The first 9 rows are patterns. Each new row is the sum of 2 different patterns, raised or lowered, with some noise. Before adding, each is slid sideways (what falls off one end comes back at the other), maybe read backwards, and multiplied by a number that may be negative. Names go in the order of the patterns.
(in the rows, 128 means zero)
Some rows, each with the names of its patterns after it:
[101 145 164  93 152 107  97 163 103  94 163 158 146 150 138 108  98 108
 126 130 135 126 148 130 141 146 143 132 164 112 155 119 107 127 132 117] -> z254
[107 137 101 165 151  93 123 124 157 100  97 165 162 118 152  94 116 123
 121 146  93  93 156 118 158 138 162  93 153 108 116  94  95 116 150 161] -> z578
[152 119 136 160 125  99 132 121 163 143 100 140 156  96 123 113 110  93
 142 147  97 123 140 135 120 162 106 161 155 150 128 161 117 149 109 145] -> z936
[151 117 130 125 118 158 118  92 148 102 141 158 118 154 158 121 114 144
 106 138 138 162 110 116 133 147 115 102 135 147 132  93 154 163 149 102] -> z686
[156 136 127 152  96 158 117  97 156 160 103 105 143 103 130 144 158 117
 113 126 116 105  95 101 145 162 154 161 131 136 158 120 118 125  97 165] -> z807
[151 112 132 158 115 106 148 146 151 121 102 143 151 127 100 128  93 121
 120 164 142 122 122 156 128 119  99 162 129 123 164 150 127 124 104 146] -> z517
[ 93 164 120 162 117 131 103 104 138 131  96 117 135 163 157 110 154 133
 139  95 110 154  97 146 130 140 111 119 123  97 121 157 150 159 118  99] -> z55
[106  97 139 114 152 116 103  93 156 116  99 102 141 104 120 133 153 100
 162  94 164 112 143 105 129 115 138 145 101 139 165  97 164 136 163 154] -> z448
[121 104 122  95  99 105 116 122 143 163 150 106 141 128 100 100 118 142
  97 119  99 108 102 144  97 114 165  94 117 131 139 137 127 129 103 123] -> z709

New rows. What belongs after each?
[ 97  96  75 127 124  82 105  70  97  65 144  87 125 110 129 117  86  61
  74 104  85 135  75  78 119 115 102  82 132 135  50  79 110  51 143 113] -> z578 z709
[151 144 146 162 132 130 151 104 133 127 114 156 175 151 147 115 131 162
 153 117 163 172 149 123 176 158 146 104 157 128 171  99 167 136 145 136] -> z517 z448
[152 153 110 136 166 139 132 116 113 156 120 143 160 146 103 135 109 156
 146 148 154 161 112 151 116 152 127 137 126 137 138  95 128 106 112 106] -> z936 z55
[114  59 118 117 103 106  71 111  65  51  72 121  91  77  81 124 110  84
 100 111 111  50 106  82 103  92 100  97  58  71  93  77  79 110  67 131] -> z686 z709
[132 116 132 138 157 149 139 147 154 146 146 135 157 155 133 165 147 133
 139 134 144 141 141 158 139 147 125 137 163 141 126 146 160 157 151 135] -> z254 z517
[165 154 129 150 107 195 164 186 163 117 115 180 169 152 134 182 173 133
 149 158 163 182 165 122 125 128 150 155 107 176 168 196 144 168 143 144] -> z578 z55
[148 165 164 146 140 139 178 160 130 178 141 143 130 159 126 172 146 129
 121 139 157 142 185 195 184 167 127 120 146 109 141 147 129 170 141 142] -> z254 z709
[162 160  99 151 143  89 151 134 137 108 134 129 132 159 137 134 158 131
 161 155 148 129 117 102  95 115 153 126 142 140 142 153  99 146 146 141] -> z254 z709
[116 151 184 152 165 125 131 162 163 145 158 164 135 152 147 186 172 162
 163 192 126 158 146 185 136 154 173 178 148 158 118 138 128 147 186 171] -> z936 z517
[157 113 154 124 146 142 157 129 159 130 135 157 161 169 160 130 139 130
 138 134 164 157 131 171 162 116 184 133 124 172 149 157 156 159 142 114] -> z254 z578
[128  84 155 124 120 110 160 136 163 100 176  81  69 120 156 122 103  96
 173 135 139 153 116 124 121 118 115 123 133 172 113 109  91 166 119 107] -> z578 z686
[115 165 169 145 133 175 112 167 106 176 117 172 165 146 134 114 176 118
  94 162 125 160 117 119 175 182 135 161 105 158 138 192 145 159 144 149] -> z55 z448
[137  99 112 109 127 129 118 136 150 104 115  93 107  89 107 130 142 115
 125 143 134 141 110 100 136 122 119 131 144 115 105 107 149 151 107 134] -> z807 z517
[169 128 137  94 135 164 189  84 112 196 115 167 119 170 191 147  87 147
 113 160 178 152 150 157 191 199 135 124  88 113 103 166 107 147 179 182] -> z578 z807
[180 143 105 149 103 124 127 175 106 145 184 122 125 127 125 146 183 149
 106 161 123 139 116 170 132  89 114 164 149 143 122 132 149 128 130 125] -> z55 z709
[156 109 153 144 144 151 147 117 109 120 146 143 139 127 136 151 118 131
 135 115 118 128 165  95 146 131 138 133 172 111 171 168 156 121 177 138] -> z936 z448
[180 166 134 145 132 115 167 132 132 142 147 166 189 125 143 137 159 151
 190 121 166 186 148 128 182 173 142 157 166 126 152 142 171 147 172 166] -> z807 z448
[ 99  85 119 115 104 140  78 125 111 130 136 141 108 123  99 142  92 129
  81 100  97 122 129 120 164 169  86 160 129 122 116 101 120 102 108 113] -> z448 z709
[114 119 161 115 130  84 151 164 128 152 112 160 170 122  98  85 142 117
 155 121 179 143 161 111 171 115  93 153 143 123 110 114 167 137 163 154] -> z578 z517
[138 117 108 135 116 100 135 131 162 124 118 154 147 117 143 128 138 116
 141 145 153 110 109 131 140 159 144 156 137 119 149 125 148 116 150 139] -> z936 z55
[115 107  88 111 108 141 131 107 136 138 147 113 100 116  87 106  91 151
 128  88 139 116  95 162 104 126 133 110  94 142 130 144  91 132  75 101] -> z254 z55
[151 128 163  94 104 187 172 122 170 113 114 143 123 170 105 117 177 146
 150 164 162 108 164 114 106 115 114 104 144 158 114 125 125 176 141 112] -> z578 z936
[152 162 152 145 171 167 156 156 146 168 158 134 163 139 141 146 149 156
 158 145 163 148 190 156 185 164 152 135 184 164 119 160 147 165 155 130] -> z517 z709
[103  69  82  91  70 119  88 136  85  80  99 113  60  29  51 133  33  62
  69 144  93  76  91  52 113 111 114 132  66 155 108  38  85  68  88 118] -> z55 z448
[109 144 163 122 152 151 119 132 169 128 161 149 172 133 124 137 154 112
 130 156 157 141 117 148 181 153 101 171 143 129 126 135 155 129 112 170] -> z686 z807
[117 108 105 132 127 105 149 118 101 151  87 103 138  95  99 103 102 127
  88 134 136 140  82 124 139 122  86  88 150 114  90 105 135 117 113  91] -> z686 z709
[ 96  88  86 115 115  99 142 153 139 144 103 105 106 115 102 162  86 134
 139  95  88 155 132 108 167 110 108 104 142 144 128 138 134 154 147 101] -> z807 z709
[ 90 142 127 109 111 169 105 108 133 135 169 142  85 115 156  91 132  89
  95 110 135 140  80 133 149 107  97 160  90 170 152 144 126 141 131 160] -> z578 z936
[104 115  80 151 119 138 123 140 110 149 138 148  90 186 107 158 147 163
 114 131 105 156 164 101 146 185 100 146 157 176 173 111  92 155 141 153] -> z517 z448
[158 156 154 169 126 169 157 130 184 175 144 146 167 140 162 163 174 148
 144 145 135 133 139 146 170 184 183 162 146 171 160 139 157 139 148 182] -> z254 z807
[128 131 121  81 121 137 147  93 145  90 108 121 103  77 137 126 147 143
  90 130 121 104  84  88 122 121 152 137 135 113 127 125  84 106 134 149] -> z807 z55
[177 139 157 163 157 179 202 140 205 195 171 184 173 153 194 161 178 184
 171 178 178 176 134 169 158 183 172 148 169 187 144 165 161 167 159 187] -> z254 z936
[137 125 124 107 127  89 141 136 145 104 115 145 136 122 131 146 127  97
 149 144 113 152  97 127  99 120 128 160 117 132 120 115 156  92 143 180] -> z686 z709
[188 139 149 159 121 136 156 124 152 152 128 136 109 149  90 160 141 108
 143 165 122 145 113 137 167 161 154 173 148 109 145 111 141 164 175 137] -> z254 z936
[145 157 165 121 137 141  96  89 141 138 136 151 174 171 129 153 147 149
 137 128 130 137 115 140 148 147  88 155 144 113 171 141 181 148 145 126] -> z686 z709
[123 135 144 157 172 158 120 139 159 129 157 135 159 162 175 162 158 118
 127 172 136 131 144 135 167 120 188 194 139 116 182 139 147 122 160 193] -> z578 z686
[140 125 117 128 107 108 104 142 117 122 135 137 103 118 124 108 160 143
 134 139  95 157 136  95 132 137 136 142 103 149 119 155  91 140 122 128] -> z55 z448
[113 107 139 104 138 146 108 111  85 111  79  93 100 121 150 120 108 124
 145 113 133  92 129  77 152 139 106 101  98  87 114 132 115 119 134 104] -> z55 z709
[101 147 111 118 101 134 105 111 116 147 100 146 106 139 122 148 108 121
 136 140 142 115 146 132 106 156 124 129 143 114 125 134 106 135 124 104] -> z936 z448
[144 148 134 172 103 107 133 146 136 164 114 160 175 120 121 147 162 117
 175 151 132 107 142 143 146 164 164 171 170 126 114 114 129 130 144 132] -> z807 z55
[103 150 139 137 152 146 125 158 135 151 147 139 111  86 147 137 139 166
 150 159  88 109 149 120 110 142  86 172 163  98 143 168 148 115 123 149] -> z254 z709
[140 122 192 169 132 148 148 168 141 176 200 159 142 164 138 150 137 172
 124 167 149 134 146 146 165 184 179 143 137 179 166 146 160 137 144 148] -> z578 z709
[123 129 142 154 122 120 144 139 129 131 142 109 119 142 111 118 124 130
 149 131 113 130 143 111 107 152 109 142 123 116 128 129 100 129 105 124] -> z254 z936
[118 124 169 128 171 121 154 114 144 163 112 131 169 110 110 110 172  90
  94 124 162 148 142 105 136 175 160 151 141 119 141 168 137 156 122 112] -> z55 z448
[166 179 172 163 167  99 189 113  84 157 178 128 138 180 145 150 176 176
 136 149 139 132 113 100 114 167 203 137 187 171 136 193 151 156 147 138] -> z807 z709
[109 112 116 120 112 115 108 111 125 118 123 127  85 118 127 101  88 106
 107 120 105 123 121 101 102 111 114 115 105  99 112 105  99 105 128  95] -> z254 z517
[134  91  94  92 151  92 115  95 138  72  79 107 131  92  94 113 141  88
  83 104  66 102  97 120 133  70  67 129  84  72 137 112 114  98  65 120] -> z686 z517
[109 105  92  75 129 108 110 103 104  83 108  89  99 132 106 103 103  96
 116 113 105 111  86 111 126  87 113  66  74  92  81 127 132  72 110 136] -> z686 z517
[ 89 116  86 117  83  87 105 102  80 104  58 123  81  70 115 104 100  67
  49 102  75 111  80 104  71 137  76  62  84 121  55  80  78 107  36  74] -> z807 z448
[137 158 103 117 127 142 165 111 130 116 115 145 152  93 134 114 165 127
 110 131 112 127 109 128 137 154 158 130 139 104 163  93 130 124 130 107] -> z578 z55
[136 128 150 119 167 103 157 102 151 114 119 138 148 150  97 149 172 100
 150 145 170 176 115 121 145 110 149 135 115  91 152 112 119 117 132 111] -> z517 z448
[ 71  98  90  74  79 105  91  93  98  68 100  80  58 110 103  71 109  88
  92  95  55  69 120  93  79  87 112 102  67  94  78  97  66  75  79 100] -> z254 z686
[60 91 72 60 98 88 72 57 93 78 62 63 93 56 84 81 84 71 56 92 96 63 64 72
 83 69 79 74 78 80 88 85 92 61 46 92] -> z578 z686
[154 141 143 137 171 153 154 158 143 136 185 157 144 133 173 142 187 168
 137 109 137 129 170 111 142 171 154 123 156 151 144 128 159 129 183 119] -> z517 z448
[142  89  98  76 128 103 104 119 164 176 137 104 153 144  77  93 110 161
  86 132 106  87  84 153  75 107 187  80 149 141 117 146 131 129 114 107] -> z686 z709
[102 148 138 151 150 147 107 137 126 111 102 148 117 142 137 126 116 128
  88 114 122 108 148 111 108 105 122 114 154  89 124 140 119 118 161 124] -> z936 z517
[115 146 169 165 178 164 156 168 136 123 149 145 125 162 135 130 188 115
 145 190 172 144 182 178 131 106 194 144 177 192 138 198 202 114 109 123] -> z254 z807
[102  99 131 118 117 113 151 125 127 134 146 131 145 107 150 123  93 118
 122 121  97 142 154  84 134 110  88 146 112  89 166 152 127 145 133 106] -> z254 z686
[131 143  71  91  99 118  97 173 174 123 129 178 125 114  82 121 176 115
 118 133 133  92 166  96 154 165 126 150 167 120 175 125 140 125 125  97] -> z936 z709
[176 143 116 165 154 119 100 112 174  97 162 142 122 101 137 109  99 149
 144 181 169 104 119 107 162 137 145 147 121  86  95 171 133  93 120 161] -> z686 z55
[146 204 161 204 186 178 160 152 177 177 225 165 203 171 194 155 206 147
 132 203 181 178 189 128 189 168 214 202 172 139 216 196 160 133 218 230] -> z578 z807
[111 118 122  68 118  74 101  64  50  96 105 133  93 100  85 144 114  59
 100  83 128  78  85 121 123  89 128  62  73  94  98 115  50  79 139  99] -> z578 z686
[222 186 206 189 211 155 194 192 155 225 190 174 183 184 183 186 190 189
 174 216 199 216 195 191 181 190 181 153 166 208 165 181 198 220 181 175] -> z55 z709
[131 111 124  87 144 122 102 110 114  75 119 137 139 135  90 106 160 111
  95 126 146 132 132 169 123 108 141 108 121 129 117  97 155  88  87 116] -> z936 z517
[119 122  73 100 163  95 127 146 137 145 143 145 124 100 148 123 108  95
  98  75 144 112 112 127 146  63 104 133 106  87 120  94 144 108  98 131] -> z254 z936
[141 100 118 129 129  97  69  91 119 114 111 125 124 142 107 131 133  80
 148  98 105 104  80 108 122 129  85 148 123  84  67 137 111 128 104 129] -> z578 z686
[177 183 231 196 140 165 179 182 169 189 187 193 154 187 229 171 190 158
 215 151 156 235 227 166 226 173 149 199 143 184 189 150 195 178 189 211] -> z578 z686
[150 126 160 148 150 110 146  96 124  99 110 110 163 177 114 135  91 168
 157  86 116 128 153 119  98 181 148 108 149 114 128 139 120 133  95  92] -> z578 z55
[154 123 128 112 157 122 158 141 149  99 115 157 129  99 142 148 170 153
 103 165 143 129 126 129 162  96 159 144 141 104 136 140 131 132 181 157] -> z517 z55
[110 139 115  88  99 125 121 129  67 114 123 124 113 138 129  98 130 102
 112 173  93 130 170  62 125 138 118  87  96 112 143 122 131  96 117  87] -> z254 z517
